The same things were measured in two ways. Each way mixes the same 9 hidden numbers, adds some noise and spreads widely along 5 directions of its own, which tell nothing about the thing.
Some things both ways: the first way, then the second way.
[ -2 -17  12  -2  21   4  23  -2  -6  33   6 -10  11   4  19 -24 -25  12
  -9 -25  -4   5]
[ 20 -16  10  12   5  20   5 -20   5 -12 -18 -13   3  20  14 -12  -7   9]

[  6  11 -15  -4 -33   2  -4  15   2 -10  15 -13 -14  -6  20  15  27 -20
  -7   1   7  -7]
[ 10  14  14  -5   5 -10  10   6  14  -3   3 -13   4  -9   1  34   8  -5]

[-22 -37 -10  12  18  11  31 -27   0  16 -18   9  33 -23   8 -23 -40  10
  24  16  -9 -37]
[ 34   0 -34  10  -5  -1 -13  22 -53 -16  14  12  32  12  12  12 -16   6]

[-25 -16  16  20  -9 -15  22   5  19  -2   6 -27 -10 -21   3  21   5  -9
  12  -7 -44 -44]
[ 35  12 -11  10 -33 -31   2   4 -33  12 -13  20 -10  41  48  -6 -21 -12]

[-26  -2 -24 -52  23  10  -4  -8 -29   0  11  22  22  -9  -1   1 -12  17
  40 -32  44   5]
[ -7  -4  -7   6  32  20  14  11 -29 -22  45 -18 -13 -39 -38  36  17   6]

[ 15 -13  -3   4  -7 -22  -9 -15 -33   5 -19 -21  16 -19  13   2  -6  -7
 -24   7  -2 -11]
[  4  22 -15  11  -1 -21 -42  -4  13  -7  10  24   3   0   5  29  -3 -11]

[ -2  22  25  24 -11 -21  15  20  50  -6  -4 -48 -29  -2  30 -12  28 -27
 -11   5 -13 -16]
[-14  25   6 -10  -2   1  -5 -19   4  17 -38  11  53 -21  23  -2  32   4]

[ 30 -12 -20 -21 -30  16 -20 -36 -15 -25 -22   9  28   4  21  21  60 -44
 -24   1  -3 -25]
[ 25 -23  16  -1  27   6  46 -15  -4  -8 -12 -29 -38  31  31  -9  -6 -19]

[ 20  -5  -5 -15  11  19 -15 -10  -6  -2 -21   9   3 -18   3  -6   3 -11
  12   6  16   6]
[ 20  -7  33 -16  19 -14  15  -9   3 -22 -46   1 -24   2  13 -42  12   5]

[ 24   5 -15 -19 -30 -20 -14   2 -36 -12 -12 -42  21 -38  23  -2  33 -35
 -38  27  11  -8]
[ 31 -24  -9  24   3   5  18  -5 -13 -28  22 -30   4  -8   6  14 -15 -13]

[ 20  10 -19   9 -34  10 -10  11  11   2  -1 -10 -27  -9  30 -12   4 -20
 -33  16  14   8]
[  7  35   8 -19   7 -11   6   0  43 -13 -18   6  32 -13  -4  34  14 -11]

[  3  21 -25  14  -8   0   9  44  25   8  42 -18  -6 -19  22   5  -3 -23
  -7   2 -19 -37]
[ 45  -4  -7  17 -11  29   5  19   6  -3  19 -19  67  24 -25  50 -23  -9]

[  4  10  -5  11   1  10  -1  21  42 -33 -18   4   2 -33   1  19   9   5
  17  14   6 -40]
[-27   2 -10 -22   2 -10  21  -5 -27 -27 -12  40 -24 -30  12   2  -1   6]

[ 29  18 -39  -6 -26 -12 -41  21 -11 -22  -3 -16  27 -40   4  16  21 -28
 -15  52 -23 -35]
[ 14 -16   5 -19   2 -27 -53 -30  14 -16   1 -18   9 -14  36  34 -27 -15]

[  8  14  20   1  34 -39  -7   7 -13   8 -19 -37  -6 -17   3 -14 -21   9
  21   1  23  16]
[ 10  34 -12   9 -44  46  -2   4 -18  30 -32  31  50  27 -26 -16  11   4]

[ 36 -10 -24   9   5  18 -10  -9  14 -16 -15  16   8 -21  12  21   4 -31
 -13   7  -9 -40]
[ -4  22  -1   0 -10  25  34 -11   2  -3 -44  25  22  -3  -4 -23  22   2]

[ -3  14  10 -34  14 -18 -18  10  -3 -19  -6 -23 -11 -18  -8  13  25 -12
  35  -4  11  15]
[-34  50 -51 -13 -23 -16 -54 -24   9  19  17  33  11   0  46  60  -1 -17]

[ 23  15 -24 -16  -3 -14 -35   7 -31  -8  -8  -8   5 -30   1   8  -2 -12
   8  21  22   6]
[  0  36  18 -19 -18  -8 -40 -26  22  10 -45  10  19 -29  -1   3  26   3]

[ 21  13  19   7  19 -21  -5  21  17 -14   0 -32 -28 -16  -1  26  18 -28
  23  -4  -9  -4]
[-18  21 -11  21  -4  11  41 -11 -18   1 -26  34  -6  18  30 -22  24  22]

[  1  16   2  23  -3 -34  -4  15  14 -10 -11 -28  -2   1   8  -3 -10  16
  18  31  13  -2]
[ 17  -5   6 -14  11   3  -5  16 -15  -3  -1  12 -10  33   1   6 -18   5]

[-19  34  -7  -9  -2 -40 -49  18  -8  17  -1 -21  -9  -9  -6 -21 -27  24
  10  18  -7  18]
[ -3  -3  15 -16  -2   4   4  -7 -10  15  -7 -14  20 -12  12  14   2   1]

[ 33 -19  14 -11  23   3  -5 -10  11  -8 -25 -12   6  12  10 -11  13 -11
  -5  12  -8  22]
[-12  -7 -32  11  20  35  16   6   0 -20  37   4  31  29  12  14 -20   7]

[ 39   1 -19 -12 -11   8 -20  -3  -2 -35 -19   5   6  -6  10  20  32 -22
   7  25  25   2]
[ 13   9  20 -29  12   1  -9  -5  20 -10 -20   2 -12  15  -4  -3  -2  -4]

[  5  19  12  19   7  -1  10  25  39  -8  -2 -14 -11  -1   9  -3   7   3
  35  13   8  -7]
[-15  10 -12  -2   1  18  15  17 -27   0   9  18  48 -15 -11  32   7  29]

[ -2  33   7 -28   3 -30 -57 -13  -9  -1 -49 -25  -9 -26  -3 -38   8  -6
  13  33  19  32]
[ -8   5 -13 -14  18   1  23   5 -29  -2   7   5  34 -28  15  12  12 -12]

[  2   4 -27 -41   1  33 -24 -13 -17  -5 -14  26  15 -39   5  -4  11 -19
  10  -9  23 -13]
[  0   6  -8 -11  16 -16  18 -21  -5 -33  -9   0 -18 -39  21  23  12 -14]

Other things, the second way, with their names:
(482): [ -3  31   5 -20   6   7  -4 -17   7  17 -22 -17  53 -30  15  22  33  -4]
(538): [ 45 -33  42  -3  21  16  21   3  15 -19 -14 -37 -12  28 -23  12 -16   2]
(115): [-38  18 -29  12  24  22 -11  -6   5 -20  21  42  -3  -9 -21  12  16   4]
(218): [ -8 -15  29 -14  58   6  48  18   5 -32  19 -19  -5 -52 -46  20  24  -7]
(211): [ 34 -38  10  -2 -35  15  13 -19  -5  -7 -16 -28   6  33  33 -15 -50 -10]
(676): [-21   3   2   3  21  31  21 -14  32  -9   9  -6   2   6 -15  39   5   4]
(890): [  1  28   8 -15  29 -34  17  26 -28 -13 -16  32   6 -29   6  10  34  17]
(341): [-41   4 -51  22 -19  27  67  -9 -44   6  27  15   8 -10  42  27   1   3]
(852): [  0   9 -14 -10  24  17  -5   7   0 -17  23   6 -12  13 -15   3  -5 -15]
(181): [ 23  -4   2  13  -9  21  18   3  -7  -3  -6  -8  34   1 -12   4  -1  -5]
(364): [-42   3 -12  19  22  -4  56 -16 -17 -14  -7  31 -26 -18  36 -15  24  10]
(723): [-14  -5 -13  14 -12  18  10 -10 -11   1  19  -6  18  -5  15  25  -6   8]
(753): [-24  15   6 -27  26   8   2 -17   0  15  -9 -11  27 -29  17  14  28  -6]
(809): [ 61 -29 -25   0 -59  26   0  20 -24 -26  14   5  -6  59 -23  -7 -83 -31]
(296): [ 25  26 -22   2 -13 -19  -8  25 -16 -10  17  12  31  -1  11  34  -8  -5]
(1040): [ -3   3   2 -35   1  23  -8 -16   9   2 -31   7  29  13   5   9 -10  -7]
(194): [  1  -2 -23  38  -8  12  55   7 -16 -33  16  18 -12  -1  -3  37  -5  13]
(803): [  8  19  23  -5 -11  40  34 -12 -18  39 -40 -25  30 -17 -21 -25  44  -5]
(1066): [ 22  -6  37 -42 -22  -3   7  -8  -4   9 -56   8 -15  24   8 -16 -18  -1]
(695): [ 10   6  17 -34 -14 -15   8 -48  36   2 -73   2  15  20  69 -10 -10 -22]
(719): [ -2  -6   8  -3 -22  34  42 -23   2  17 -35   4   6  38  19 -15 -11  -7]
(825): [ -1  15   7  -3  17  33  -4  -7   7   1 -12   5  11   4 -33  -1  18   1]
(274): [ 19  -9  13 -13  18  23  14  18 -21  -6  23 -35   8   4 -18  27  -5  22]
(792): [ -2   6 -29  29   7  18  55   3 -16 -35   1  34 -24  14   4  -4   5   1]
(722): [  2 -13  28  -4  35  -6  41  31 -24 -31   8   5 -14 -45 -48  17  19  19]
(1045): [-21  -1 -37  30  34   5  49   3  -7 -44  45  12 -20  -7  15  50   4   3]
(150): [  4  13 -14  -2 -23   5  -5   2  -2   6  16  -1  20   6  11  28 -16  -3]
(1064): [-28  35 -35   4  -1  32   1 -13  -2   8   0  28  26  19  15  20  15   7]
(589): [  5  -7  -9 -14  32  38 -17   2   0   1  28 -24  40  26  -2  28  -9   1]
(210): [ 28  -3  13   8   1  25   3  22   0   1  12 -13  30   5 -46   3  -2  -8]
(19): [ 17 -21 -18   9   3  15  21   7 -35  -9  31 -17 -10  20   9  31 -24  -5]
(404): [ 23  13 -20  18   8 -18  21  15 -27 -15  13   4   2   4  28  11   5  -6]
(897): [-22 -10   4  16  41  17  48  11 -38 -23  24  -4   8 -62 -30  16  39  17]
(145): [-10  14  -8 -18   5 -10 -31  -3  18 -22   4  22  -6  -1   5  24 -13   5]
(508): [ -2  25 -22 -12 -17  11  19   3  13   0   5  14  16  32  22  38 -20  -3]
(13): [  1  22  -6   2  -1  18  20  18   5  -2   3  24  20   3 -37  21   7  -9]
(832): [-24  20 -19 -21  -3  -8  41 -18   0   2  -8  22 -34  17  51  32  -6 -12]
(88): [-14  31 -16  11   7  -3 -34   2  -2   8  26  12  12 -23 -18  44  22   0]
(197): [-18  23   5 -10   2 -12  21 -27  28 -14 -29  13  -1 -22  30   4  20   0]
(514): [ 27   0  -4 -17   1  14  17  15 -19  12  23 -42  47   3  11  53 -11 -12]
(438): [-13  16 -22   4  -8  28   7 -11   8 -17 -10  25  32  -7  -8  -5   7  -3]
(570): [ -5  12 -16 -13   9  -1 -14  -6  28 -16  13  12  -1  24  13  38 -20 -13]
(412): [  3  24  15   9  36 -35  15  12  -7 -20 -17  23 -19 -35 -11  11  44  12]
(562): [-30  12 -29  21   0   1  27 -11  22 -33  44  -3  -8 -10  32  45  -9   9]
(402): [ 53  -2  25   0  15  20   0  27  -9  -5 -18 -19  58  -1 -50 -17  12  -5]
(958): [ 35 -23   2  -1  38 -13  -1  17  -8 -54  27  -8 -49  29   4  19 -30   8]
(466): [ 23 -10  -7   8   9  20  22  39 -23  -4  48 -13  18  28 -21  32 -23   0]
(34): [ 11  10   9 -11 -32  33  25 -10   2  26 -28  -8  23  27  -2  11  -6  -3]
(866): [ 24  28 -16  23  -6 -13  -3  18  -2   4  23   3  16   6   0  30   9  -9]
(407): [ 32   3  43  -8  -7  13 -19 -11   7  23 -22 -52  50 -30 -24  37  23  14]
(62): [ 49  -4  10  -8 -27   2 -15 -19  22 -13 -44   3   7  51  27 -32 -34 -15]
(291): [ 16  31  13  -6  16 -12   5  21  20  -5  -5  23 -14  34 -13  12   7   4]
(92): [ 41  -1   8   3 -23  -5  -2   4   0  -3 -18   7  -7  31  -7  13 -22 -13]
(991): [  4  -2  30 -28  18  44  41  -8  40   6 -24 -19   5  46 -11  -9  -5 -12]
(849): [ -1 -10  -5  14 -15  23  21   0 -24  13  24 -25  33   2  18  43 -10  24]
(585): [ 15  -1   2   8 -10  18  -6   5 -10  11   9 -15  51   0  -8  17  -6  -3]
(548): [-10  -5   3 -25  18  30  26 -16 -10  21  -7 -22  23  -9   3  40  12 -11]
(213): [ 32  14   0   9   4   8 -24  13  13  -3  16 -10   6  33 -19   8  -8  -8]
(164): [ -7  -1   2  -8  22 -11  12  -7   0 -14   9  -4 -14  -4  27  14   0   4]
(418): [ -1  12  15  -2  16  -4 -12   2  37 -20   3   0  14  -1  -5  18   2  12]
(523): [ -9  40 -25 -10   4 -43  29   2  -4  -8 -13  39 -11  -7  52  27  14 -21]
(871): [  9 -10   6 -20 -18  41  37   3 -30  20  -8 -14   8  15  -6 -41 -10 -18]
(9): [ -8  -2  13  28  46  -8  23  27 -10 -36  52 -21   9 -62 -33  21  32  20]
(945): [ 35  21 -11  11  -6  12  12  30   8 -15   7  20  15  27 -40  20  -9 -13]
(503): [ 15  34   0  -3  -6 -36  -4  -2  20 -18 -21  24 -11   8  30  -7   1  -9]
(166): [  7   4  24  -4   9 -27  14  -8  13 -25 -20   5 -26 -14  18 -22   6  -2]
(899): [ 47 -10  59  -9  13 -40  -9  13  10   6 -42  -4   0  39  29 -54  -7   8]
(123): [  5   0 -16  26 -43  27  30 -14 -28   3 -18   4  40   1  22  19  -2  23]
(337): [-31  27   7  11  -2  -3  20 -38  -4  19 -37  10 -16 -10  50 -18  46  24]
(267): [-17  33 -19   9 -35  11  19   3  21  -5   3  27  21   5   7   7  -4  10]
(120): [-19  -2  19 -16  28  13 -19 -22  13  -9 -17  -3   6 -29 -10 -14  24   1]
(628): [ -7 -11 -12  12  13  -1  59  -9 -49 -21 -10   5 -20 -14  45  20  13  18]
(578): [ 38   4  35 -13  41 -28 -46  26   9 -13  12 -16  19 -17 -32   6   8  -3]
(769): [ 19  12  24  -5   5 -33  17  18  -7 -18 -37  36   5  -7  -2   8  10   7]
(464): [  6   3  -2 -11  19  12   0  28  -7  -4  29  -5  36  -6 -32  47  -6  -6]
(322): [-16  33 -22 -26 -32  13   6 -30  16  18 -27  10  35   8  45  41  -2  -8]
(1011): [  1  46  -9  -5 -11   2  -3  -7  16   7 -30  23  40 -11   1  13  27  -5]
(422): [ -3  -2  34 -21  41   1  31  10  16  -8 -10  -5  16  -9  -7 -12  16  -7]
(726): [-10  10  35   7  44   2  -5   8  27  -6  25 -25   5 -41 -37   3  40   7]
(228): [  9   5  10   1  -4  26 -43 -17  29   4  -7  -9  28  14 -18   5  -4  -1]
(787): [ 14  30 -15  -1 -41   3  10 -12  17  -6 -31  21   7  27  20  32 -14   1]
(1007): [ 29  12  15   0   0  21   2  -3  35   8 -20  -5   9  64   0  -2  -9  -6]
(417): [  2 -12  -8 -13  39 -15  15  -9   9 -35  18  -9  -1 -20  20  28  -8 -31]
(947): [ 29   0  12  -2  -9   6  23  12   1  -2 -14   2   9  15 -16  12  -9 -17]
(859): [-17   5   6  -7  -7  19  14 -25  24 -15 -20   7  -7  -9  -4   1   1  -3]
(15): [ -7 -12   6   3 -18  32 -10 -13   8 -18  -8  10  10 -16 -36  -1 -10   8]
(10): [ 14  11  -6  -4  -5  17  -4  26  13 -14  14  12  23  20 -26  13 -18  -4]
(707): [  8  10   1 -17   7   6 -19  -1  -3 -10 -33  31  25   6  -6   4   2   6]
(481): [  7  11  35  -6  12  -1  41 -24  23  -1 -42 -28   8 -20  27 -23  37   1]
(358): [-17  15 -18 -12  -2  14  -6  -2 -32   3   0  28   5  -9  -8   5   9   5]
(716): [ 12   9  16  -2 -22   4   4   3 -39  22 -44  13  51 -16   0 -27  23  14]
(4): [ -7  25 -28  -9   6   2 -11  16   5 -14  33  20  22  -7  -9  36  -7 -12]
(976): [-19  19  15 -22   9  14 -32   2   1  14   3  -2  50 -46 -33  31  25  14]
(325): [ 30 -16  20 -17  18   4   6  -5   3 -32 -24  -2 -37  18 -11 -11 -15  -8]
(872): [  4   6 -19   8 -41  43   4 -25 -11   3 -21  -4  41  -4  -2   4  -3  -2]
(509): [ 37   0  33 -18  -2  11  -2  -3   6   9 -29 -30  34   0  -9  -8   8  -7]
(271): [ 30  -3  -6  16 -12  18   1  27  -9 -18  18   5  33   8 -37  13 -19   2]

Some of these things the first way, each followed by its name:
[  4  -5 -10  -7  15   0   8  34   0 -12  -3 -13  23 -53   0   3 -24  24
   2  13  13 -19]
(809)
[-17 -10 -16 -26  26   7 -38 -12  -1  13   0  28  11 -17 -22  11 -26  10
  16 -21 -43 -22]
(341)
[ 25  -3   7  -3  -9   2  -1   0   5 -11 -17 -15   1   6  21  -5  19  -3
 -15   9  18  15]
(570)
[-14  -8 -14 -18   5   5  10  11  -4   0  35  -5 -16 -21   0  32   6 -28
  24 -28 -17 -21]
(866)
[ 17  20  -4  12 -31 -11 -14  -4  -3 -14 -28 -23  11 -23  19  -3  30 -21
  -2  33  15 -24]
(628)
[ 26  24  23  -7   5 -22 -45  -2 -13  14 -34 -24   0  -4   5 -21   8   9
 -18   2   6  27]
(719)
[-24  -5 -23  -4  16 -34   3  11  11  -6  10 -16  -7  -3   9  -3 -44  18
   2   8   8   0]
(852)
[  2   9 -16  23  12 -28   8  44   9  10  21 -24  13 -22  17   1 -49  31
 -30  -1  -2 -28]
(15)
[  3  -6 -28 -41  15  -2 -27  -1 -25   2  29  12  -7   6  -5  28  -4 -15
  10 -31  -7  13]
(726)
[ 27  -4 -14 -31 -15  24 -18 -26 -19 -14 -23  10  22  -6  16  -1  47 -33
   1   8  17  -2]
(509)
[ 14  11 -14  34 -15  -9   8  33  15   1  18 -24  10 -28  18  15   0 -16
 -14  17 -29 -54]
(123)
[  2 -17 -24   8  -6   6  12   8  31 -23   7   4  -3 -10  14  23  -3 -13
  -6  11 -14 -33]
(4)
[ 21  -7 -37 -16  -1  17 -25   3   0 -28  11  27  17  -6 -10  46  20 -22
  35  14 -18 -28]
(466)
[-30  34 -11 -37  13 -39 -38  -1 -25  16   2 -18 -12  -9   2 -19 -16   5
  18 -17  25  24]
(803)
[ -7 -11 -30 -31 -29  27 -22 -38 -17   2 -16  28  26  10  15 -20  21  -9
   6  18   8   0]
(514)
[-15  14  45 -22  21 -42 -14  -5 -29  34  -9 -47 -31   7   1 -30  -9  15
  19 -28  19  62]
(337)
[-12 -13  18 -13  -1  11  15  -9  11   6  -6  -5  -6  12  15 -12  13   9
   5 -21   5  13]
(164)
[  5   5 -24   3  -5  -1  -8   2  15 -16   4   8  17   6  11  15   7  -3
   9   9  -4 -31]
(976)
[-19 -38 -10  10 -24  -9  33 -13 -12  22  17 -16   1  15  32 -10 -26  11
 -39 -12  -7  -4]
(9)
[ 22  -2   4 -13  -4  -5 -19 -15 -17   0 -21 -16  20  -6  11  -7  24 -16
 -10   8  -9  -2]
(585)
[ 26  -4 -19   3  10 -11 -21  -6 -20  -1 -19  -3   3 -33   6   6 -25 -10
 -11  12   9  -9]
(792)
[ -7   5  18   0  12 -29   4  -7   6 -15 -35 -27  10  -8  12 -12   5  14
  15  10  30  -2]
(358)
[  8 -34 -16 -14  -8  18   3   9 -12  16  25   5  -9   2   8   6 -24  10
 -26 -13 -16  21]
(562)
[ 29  15 -37  -2  -2 -10 -35  30   0 -14  10  -2   2 -25   3  26 -12  -8
 -21  13  -7 -16]
(859)
[-14   6   0  57 -21   0  18  11  29  25   1  -5 -15 -16  20  -9 -38  15
  -8   2 -15 -45]
(769)
[  0  45 -13   6 -43 -18  15  42   5  -8  37 -43  -1  -6  37   5  47 -27
  -2   4  24 -23]
(407)
[ 37  12  -9 -15 -11  -7 -26   3 -20 -14 -15 -18  -2 -23  13  10  27 -30
 -14  12  18   6]
(1045)
[ 39  10 -23 -28   2  12 -80 -27 -12  -8 -40  29  -1  -3 -11  -2  12 -19
   5  28  -7  24]
(422)
[  5  15 -10 -18 -22  -2 -15 -10   3 -11 -14 -17  -6   0  25 -15  37 -33
  -3  17  18   8]
(482)
[ 40 -13 -27  14 -27  28  -1   9  33 -38   3  15  -3   2  15  39  34 -30
  -7  25 -16 -30]
(508)
[ 42   0  -6 -11  21   5 -17   4   4 -18 -24  -9   6 -29   9   2  11 -25
 -10  11   8  -5]
(438)
[ 24  10  -7  13 -15 -10  -6  21 -24   8   2 -22   2 -31  15   6  -9  -3
 -20   4  12 -12]
(194)
[ 40  27  -3 -31   4   3 -50   6   4 -13 -15   3 -16  20   8  -5  29  -9
  -1   4  28  50]
(991)
[  4  -5   7 -18  18   3   8  -2 -19  20 -13 -14  23 -19  18 -31 -12  10
 -14 -16  22   5]
(872)
[ -9  21 -16  24 -22 -32  -4  12  -7   7   5 -29 -24 -26  17   4 -19 -10
  -1  11  15 -18]
(412)
[ 37 -14 -24  16 -13  15  13  21  32 -47   4   3   9 -11  14  46  28 -24
   1  24  -6 -42]
(145)
[  4  27  -2 -16 -23 -41 -42 -16  -5 -13 -39 -35  -5   7  19 -28  26 -10
 -16  38  22  28]
(753)
[ 10  15   5  -8 -10  11   6   9 -18  23   6  -9  11   8  28 -25   9  12
  -5 -19  39  16]
(538)
[  6  32  -2  33 -34 -34 -27  21   9  -8 -28 -28  -2 -10  15 -14  -9  32
  -8  48  22  -2]
(1066)
[ 12 -20 -38 -16   8  34 -31 -14 -10  15   5  43   0 -17  -5   8 -34  -5
  -9 -11 -22 -10]
(197)
[ 42 -31 -12 -10   7  22 -17 -20 -28   8 -28   9  23 -24   5  -7 -10 -13
 -20  19  -9   5]
(62)
[  9  12  16  21   1 -16  -2   0  19  -8 -26 -28   5 -23  10  -2  20 -19
  13  20 -14 -35]
(716)
[ 20  -8  26  10 -10  -7  26   1   7   5   0 -35 -16  29  37  -8  24 -12
 -23 -15  16  23]
(1007)
[-29  23  19  13 -13 -28  16  18  26  11  -2 -40 -15  12  30 -35  -5  24
  -4   0  25  11]
(464)
[ 10  -6 -19 -11   4  16  20  24   4 -21  15   0   4 -16   8  15   6  -5
  37  15  32  -2]
(958)
[ 19  34 -14 -11 -23  -8 -46  22  21 -39  -8  -8 -24 -19  -3  33  42 -23
  14  21   2  -6]
(832)
[ 36   4  -8   8 -40   6 -17  -9  12 -23 -30 -10   5   0  28   0  44 -27
 -32  32   3 -10]
(322)
[ 14  32 -26 -15 -15 -35 -40  23 -17 -27  -3 -26  12 -30  -1  20  23 -17
  16  39  10 -11]
(19)
